There are 5 ways to turn a row about zero (a turn may also mirror it). The second row of each pair is the first, turned, with some noise. The first 35 pairs use one turn. New pairs use 2 turns, one after the other, and a turn may come again.
(in the rows, 128 means zero)
Known pairs, each followed by its turns in order:
[ 66 170 125 100 104  81]
[138 212 154 137  82 110] | Q_787

[ 65 131 111 158  91 175]
[163 152 151  86  69  80] | Q_254

[ 95 174 149  96 122 143]
[131 149 152 125  91  68] | Q_787

[158  55  35 107 174 139]
[ 93 106 183 180  69 205] | Q_254

[100 121 141 126 145  72]
[ 94 164 122 149 107 164] | Q_56

[161 113 140 174 125 113]
[145 174 122  99 108 144] | Q_981

[172  99 115 126 107 145]
[172 150  91 124 131 108] | Q_981

[129 137 103 100  81 108]
[172  91 121 156 113 112] | Q_981

[109 112 110 166  78 111]
[144 153 138 169 108  76] | Q_254

[107 153 107 130 123 140]
[131 166 126 145 110 131] | Q_587

[138 122 119 161 164 119]
[141 124 179 122 129 138] | Q_587

[196 130 145 123 146 120]
[133 180 104 167 117 141] | Q_981

[130 180 165 103 125  65]
[118 153 103  59 126 164] | Q_587

[132 146  62 131 190 113]
[173 123 115 201 103 118] | Q_56

[ 78 153 169  98 118 130]
[128 158 150 151 104  72] | Q_787

[145 110 132 119 111 199]
[128  65 121 140 102 117] | Q_787

[ 96 147 122 156 120 123]
[136 145 163 117 131  98] | Q_254

[124 144 131  87 158 129]
[142 113  87 139 105 143] | Q_56

[137 144 147 133 128 159]
[139 145 107 103 124 128] | Q_254

[150 130 154 160 112 122]
[129 144 113 114  89 150] | Q_981

[184 141 125 188 136  90]
[169 124 109 103 187 166] | Q_787

[ 21  90  92 151  99 195]
[152 189 115 213 147  31] | Q_587

[129 122  70 108 138 154]
[160 113 139 130 187 113] | Q_981

[142  98 152  94 210 107]
[131  96 153 123 207 176] | Q_587

[110 173 143 136 191  96]
[112 186 124  86 171  92] | Q_787

[173 191  71 143 129  65]
[ 28 162 143 159 156 105] | Q_254

[163 113 105 107 163 159]
[129  95 135 174 137 159] | Q_587

[148 138 157 158 155 130]
[106 124 176 112 131 138] | Q_587

[136  59 104 119 125  83]
[ 92 135 142 159 149 199] | Q_787

[155 137 161 121  91 185]
[139  92 129  71 167 120] | Q_56

[114 144 198 122  94 110]
[105 155 119  70 151 173] | Q_56

[146 126 112  69  88 143]
[ 99  69  88 138  97 120] | Q_254

[117 120 149 172 162 105]
[102 170 166 110 107 147] | Q_981

[ 95 102  65 139 157 100]
[116 145 143 180  71  99] | Q_56

[108 122 176 142 136 167]
[128  98 164  89 123 162] | Q_56

New pairs. What belongs after each?
[ 97 165  58 157 140  40]
[ 95 176  93 171  77 211] | Q_787 Q_587

[129 213  78 108 104 146]
[158 121 191  70 155 178] | Q_56 Q_787

[175 155 115 107  80 166]
[186 150  91 152 101 106] | Q_254 Q_587

[141 114 162 155 130 130]
[100 130 121 117  99 156] | Q_587 Q_56

[165 139  85 118 149 134]
[142 127 107 109 162 169] | Q_56 Q_787

[121 195 143 117  72 125]
[193 141  99  99 149 146] | Q_254 Q_587

[173 131 138 128 137 106]
[137 140 179 149 142 142] | Q_56 Q_587

[138 111  94 124 133 116]
[141 159 109 118 125 120] | Q_587 Q_981

[149 175  88 129 164  96]
[157  90  97 120 165  87] | Q_981 Q_787

[148 133 104 164 184 159]
[149  89 105 150 182 141] | Q_56 Q_787

[ 68  82 190 175  67  56]
[166  85 139  11 160  75] | Q_56 Q_254

[112 116 103 118 156 124]
[118 149 147 115 143 103] | Q_56 Q_56

[ 97 115  70 119 160  74]
[ 73 140 163  96 175  79] | Q_254 Q_587

[115 143 156  88 131 105]
[104 106 149  96 109 148] | Q_587 Q_254

[122 138  84 153 128 142]
[114 120 138 104  94 108] | Q_587 Q_587

[ 99 121 107 170 142  92]
[153 139 129 133 170  88] | Q_254 Q_787

[ 98  85  99 123 108 121]
[ 88 179 129 104 111 132] | Q_56 Q_56

[144  93 138 149 155 135]
[135 127 171 129 116 148] | Q_787 Q_254

[121  96 132 113  97 174]
[ 75 123 101 132 103 135] | Q_56 Q_56

[125 119 132  62 121 131]
[141 158 174 102 102 124] | Q_981 Q_981

[ 82 102  88 134 126 108]
[127  88 129 117  72 151] | Q_56 Q_981

[102 119 129 144  99 122]
[112 160 106 110 138 140] | Q_56 Q_587

[ 55 127 167 154 105 194]
[114 149 187 104 193  70] | Q_587 Q_254

[125 144 143  96  58 153]
[ 86 135 142 102 187 121] | Q_787 Q_56

[119 173  79 128 150 133]
[139 125  75 118 130 173] | Q_587 Q_981

[126 137 119 144 116 147]
[144 137 144 126 114 127] | Q_254 Q_787

[100  82 152 102 136 116]
[154 151 109  82 141 118] | Q_981 Q_587

[148 159 101 135 104 118]
[132 119 158 122 135  93] | Q_254 Q_254

[105 120 130 142 154 140]
[118 143  91 137 121 124] | Q_254 Q_981

[151 127 136 185 196 116]
[148  94 191 127 180 156] | Q_56 Q_56

[113 130 133 130  42 136]
[101 191 115 149 146  87] | Q_254 Q_56

[158 140 103 119 137 140]
[111 103 105 113 116 133] | Q_787 Q_56

[108 153 118 110 146  59]
[ 90 178 121 119 118 173] | Q_787 Q_587

[147 152 135 111 117 142]
[145 112 126 146 133 154] | Q_56 Q_587

[157 141 100 138 160 153]
[136  83 159 113 119 123] | Q_56 Q_587

[ 73 134 179 129 118 132]
[ 97 107 174  92 167 119] | Q_587 Q_254

[ 82  75  50 116 131 113]
[100  89 140  59 177 155] | Q_981 Q_587

[134 165 152 142 131 102]
[120 118 133 106 119 171] | Q_787 Q_587

[123 100  91 122 101 101]
[ 90 147 131 164 104 105] | Q_787 Q_587

[118 116 126 146 137  92]
[129 123 163 130 153 118] | Q_587 Q_787

[166 145 103 134 108 146]
[139 154 118 122  81 125] | Q_254 Q_787

[147  87 102 113 116 208]
[117 126  89 136  54  90] | Q_254 Q_254

[138 142 148 162  81  97]
[130 160 183 147  90 139] | Q_587 Q_787

[150 110 155 136  97  85]
[138  96 104 106 173 103] | Q_787 Q_787

[ 77  94 117 106 171 154]
[ 71 139 172 152 116 107] | Q_981 Q_981

[172 152 112 101 116 108]
[ 81 140 166 134 129 143] | Q_56 Q_254

[157 124 104 124 144 109]
[153 129 127 108 154 119] | Q_981 Q_787

[109 127 117 117 171 171]
[143 180 138 108 145 142] | Q_587 Q_254

[105 151 127 146 117 135]
[132 144 161 127 138 122] | Q_254 Q_787

[ 86 127 150 120 171 143]
[139  96  89 117 135 173] | Q_254 Q_254

[119 155 123  93 148 134]
[177 126 116 124 140 135] | Q_56 Q_981

[123 105  99 148 145 116]
[131 140 102 148 149 149] | Q_587 Q_254

[108 144 168 103 159 133]
[114 114 108 175 118 112] | Q_56 Q_587

